The groups are shells around one centre, one inside the other: the same stretched ball of 7 dimensions in 10 sizes.
In the rows, zero is written as 128.
Known rows, each followed by its group:
[145 104 126 126 173 124 139  51 166 137 151 140 128 127]
(2)
[155  86 108 167 147 110 124  79 159 129 109 151 142 127]
(5)
[122 122  83 158 142 120 127  96 136 120  88 152 147 110]
(8)
[143 147  89  90 140  96 139  99 165 105 124 119 150 164]
(4)
[208 116 140 121 152  82 146 131 146 127 142 107 129 168]
(4)
[103 115 155 171 154  91 124  95 170 150 136 129 142  67]
(7)
[151  72 162 205 131  76 109 120 181 142 129 134 138  99]
(3)
[136 131 157 215 129  99 139 161  96 143 112 108 129  73]
(1)
[179 104 104 147 169  76 126 122 149 142  77 155 156 114]
(2)
[137  90 128 173 124  73 113  98 192 128 115 130 158 121]
(6)
[203 112 127 101 163  79 138 118 170 126 138 122 135 170]
(4)
[181 124 121 113 145 111 147 104 147 114 151 111 124 174]
(9)
[ 89 130  90 137 135  83 117  78 189 122  96 140 174 104]
(3)
[155 129 159 178 123  68 137 156 137 135 127  92 142 112]
(8)
[170  87 123 193 146 120 129 113 124 133 108 148 125 116]
(9)
[145 123 148 153 129  56 134 112 174 136 129  94 161 125]
(4)
[182 117 132 173 123  84 126 181 129 118 109 120 129 134]
(5)
[220 138 155 135 150  80 149 199 108 128 135  98 114 150]
(0)
[155 151 106  92 121  94 139 126 164  94 146  99 137 183]
(0)
[167 118  92  98 173  98 131  96 167 124 110 153 144 144]
(6)
[132 139 128 149 113  77 130 136 159 114 126  99 149 133]
(5)
[175 120 143 153 145  58 134 144 151 140 111 111 152 122]
(5)
[130 144 156 182 144 101 148 135 105 145 128 102 131  80]
(3)
[129 144  79 182 128 135 137 144  80 112  73 142 134 104]
(2)
[141 160  94 127 116 120 137 157 120  91 122 114 125 153]
(1)
[185 114 145 156 115 103 126 177 143 102 154 110 105 162]
(0)
[155 108 120 121 144  92 127  90 186 120 140 127 141 151]
(5)
[121 137 149 200 109  71 128 163 131 132 108  98 149  87]
(6)
[185  91 132 120 164  84 112 133 192 126 137 152 124 142]
(7)
[208  89 136 104 190  88 136  88 180 144 143 144 129 153]
(2)
[116 134 148 194 146 112 144 116 107 148 121 114 133  69]
(1)
[ 92 171  82 126 151 121 154  74 115 127  97 121 159 101]
(1)
[184 126  92 125 137 109 131 151 133 101 110 137 126 166]
(8)
[128 154  46 104 142 149 133 116 120  88  94 157 130 149]
(2)
[149 142 127 139 154  87 132 156 135 132 112 127 136 103]
(6)
[ 89 143 149 156 140  66 123 122 175 143 125 112 158  67]
(7)
[186  90 145 153 133  64 120 132 185 127 133 120 141 150]
(6)
[138 155 129 121 138  70 140 134 154 126 125  99 153 125]
(5)
[211  87 120 148 165 100 120 151 145 128 110 160 118 139]
(1)
[164 102 126 189 147  78 126 134 135 144  83 139 152  98]
(9)
[137 112 129 175 113  94 121 130 157 114 125 118 138 127]
(8)
[166 120 160 169 105  68 121 183 160 114 144  95 128 140]
(7)
[108 128 158 192 138  99 135 115 134 146 132 110 137  70]
(3)
[157 127 117 152 130 108 126 158 134 111 120 131 123 132]
(8)
[ 98 155 113 110 166 110 149  60 153 137 133 119 151 101]
(7)
[183 101 108 141 132 107 119 141 156 104 124 142 121 163]
(8)
[122 119  93 154 134 119 136  68 146 119 109 133 150 128]
(6)
[231 112 118 109 140 111 141 153 137  99 149 120 105 207]
(1)
[125 134  90 130 149 108 124 114 150 118 100 149 144 113]
(8)
[181 122 101 147 114  89 125 166 140 100 103 123 137 165]
(4)
[176 102  95 119 157 114 118 122 163 110 117 163 124 151]
(6)
[205 102 114 123 177 116 127 143 139 124 122 162 108 144]
(7)
[158 108 129 214 119  82 116 181 121 128  81 134 141  95]
(7)
[127 145 145 145 130  59 143 112 162 137 129  85 164 115]
(9)
[194  78 110 199 117 100 112 159 136 112  90 150 129 145]
(0)
[203 140 124 122 167 101 146 172 105 127 118 126 116 140]
(1)
[150 110 136 145 155  64 117 130 180 140 113 137 150 104]
(4)
[149 134  97 123 156 132 138 112 127 114 123 142 122 134]
(5)
[101 138  62 128 145 112 132  63 153 118  82 148 168 116]
(3)
[169 155  77  66 182  99 148 104 142 122 102 140 148 152]
(0)
[208  74  89  94 171 119 126  64 189 111 136 166 125 196]
(2)
[169  61 110 187 149 113 104 111 163 127 100 179 128 117]
(0)
[ 78 144  89 180 129  85 133  84 136 137  62 127 186  72]
(0)
[ 74 179 148 189 133  81 149 138 101 152 102  88 160  39]
(2)
[101 146  98 160 156 116 133 114 117 135  87 147 146  70]
(3)
[213 127  99 104 145 103 133 171 134 100 119 133 117 185]
(9)
[135 149 145 198 108  82 143 166 103 129 108  86 145 100]
(9)
[148 158 112 161 134  95 149 154  93 127  90 108 146 111]
(4)
[132 134 122 184 121  84 147 106 121 134  97  99 164 111]
(3)
[144 104 123 186 127  76 132  93 153 138  97 118 166 116]
(9)

New rows, each followed by its group:
[145 136  76  99 157 113 134  94 154 111 108 146 144 148]
(8)
[ 90 140 158 211 112  61 123 155 143 143 104 100 160  53]
(1)
[232 132 125 107 154  94 160 143 115 119 135 100 123 191]
(2)
[163 142 146 146 170 100 145 156 109 144 125 122 121  94]
(7)
[112 129  88 190 122 101 128 115 121 124  66 137 163  95]
(3)
[123 131 124 174 155 102 133 121 123 143  98 136 143  74]
(5)
[145  85 133 199 132  82 112 120 165 137 102 142 148  98]
(5)
[120 145 140 177 143  77 145 120 122 150 101 104 159  76]
(5)
[147 146 114  96 154  58 137 111 178 130 115 112 166 136]
(1)
[124 123  81 139 145 120 140  54 146 121 103 138 155 132]
(9)
[133 109 182 207 113  52 115 162 169 142 133  99 145  84]
(7)
[167  78 115 192 138 108 130  80 143 133 102 142 145 130]
(7)
[146 120 142 171 120  64 139 109 156 135 119  93 163 126]
(9)
[152 141 141 123 150  84 146 116 149 133 142 101 140 129]
(5)
[133 101 155 139 168  71 125  75 201 153 145 129 150  98]
(0)
[192 121 142 131 134  62 132 158 162 122 132 104 139 158]
(6)
[132  90 133 174 155 116 114  99 164 135 130 157 124  92]
(7)
[156 117 130 115 164  50 117 127 197 140 114 136 158 115]
(2)
[182 135 127  89 147  57 125 161 185 116 133 116 141 160]
(2)
[149 144 104 168 144 132 156 116  78 126 101 120 131 116]
(7)
[110 140 103 164 148 106 143  88 122 138  91 128 159  88]
(5)
[167  99 102 179 116 123 136  98 127 109 112 126 135 158]
(0)
[ 94 156 125 194  99  82 127 162 124 120  95 101 156  83]
(1)
[113 102 138 209 113  75 118 107 164 137 104 119 162  89]
(6)
[157 106 152 150 141  55 123 121 189 139 131 115 152 122]
(6)
[236  89  99 103 163  88 129 125 165 115 113 150 132 195]
(0)
[158  87 102 168 143  85 118  91 168 132  87 152 159 124]
(9)
[100 133 131 174 135 112 128 116 140 129 126 125 135  83]
(9)
[139 103 106 157 118  94 108 127 180 106 114 143 141 136]
(4)
[202 122 138 115 162 107 151 123 134 126 153 112 115 163]
(3)
[164 152  75  68 171 123 151  90 138 110 121 135 135 168]
(3)
[124 151 139 153 127  68 137 141 146 131 119  95 155 105]
(8)
[186 124 154 136 141  94 140 153 142 122 157 104 114 150]
(9)
[182 119 127 168 135 106 125 187 115 116 113 135 113 127]
(3)
[138 118  81  89 163 128 128  62 181 109 134 156 133 155]
(1)
[138 161 110 126 167 101 157 109 109 140 102 117 150 103]
(9)
[129  83 116 162 150  92 117  55 192 138 113 150 157 112]
(9)
[163 121 143 137 172  86 133 131 150 145 127 132 132 104]
(4)
[136 121 135 160 148 104 148  77 139 141 132 111 144 113]
(9)
[196 119 145 156 120  76 137 165 138 117 133  97 130 161]
(6)
[195 144 114  80 142 111 146 144 145  95 160 107 112 198]
(0)
[204  86 149 170 155  87 127 144 144 139 123 136 123 130]
(4)
[134 131 105 117 166 119 132  98 151 124 125 147 130 118]
(6)
[160 110  97 152 142 128 140  87 130 117 115 137 133 147]
(6)
[138 146 115 126 157  86 151  89 139 139 111 111 159 117]
(6)
[175 125  77 101 143 106 131 116 156 101 109 141 140 176]
(5)
[188  99  96 167 113  98 121 148 140 101  96 136 137 168]
(3)
[152 150  96 127 150  98 140 139 121 121  94 129 144 125]
(8)
[177 134 136 142 131 109 144 152 122 112 146 104 114 154]
(4)
[182 163  95  84 131  88 145 159 137  95 122 103 138 187]
(7)
[143 120 130 164 120  63 112 163 170 121 107 123 149 115]
(9)
[230  95 157 145 148  71 131 167 152 129 139 116 120 162]
(3)
[186  72 126 179 126 116 107 148 159 108 131 155 107 149]
(0)
[139 132 113 111 118  93 131 104 183 100 149 105 142 170]
(0)
[155 116 169 225 103  49 121 196 132 138 101  96 149  90]
(0)
[112 123 127 156 131  81 117 119 177 126 120 127 150 101]
(5)
[128  73  97 167 140 115 109  53 191 122 112 166 147 125]
(7)
[148 126  58 108 147 128 124 105 150  97  97 163 137 156]
(9)
[185  90 156 201 103  55 122 158 160 127 117 101 147 141]
(7)
[144 155  95 128 136 102 149 118 120 116 104 112 149 140]
(8)
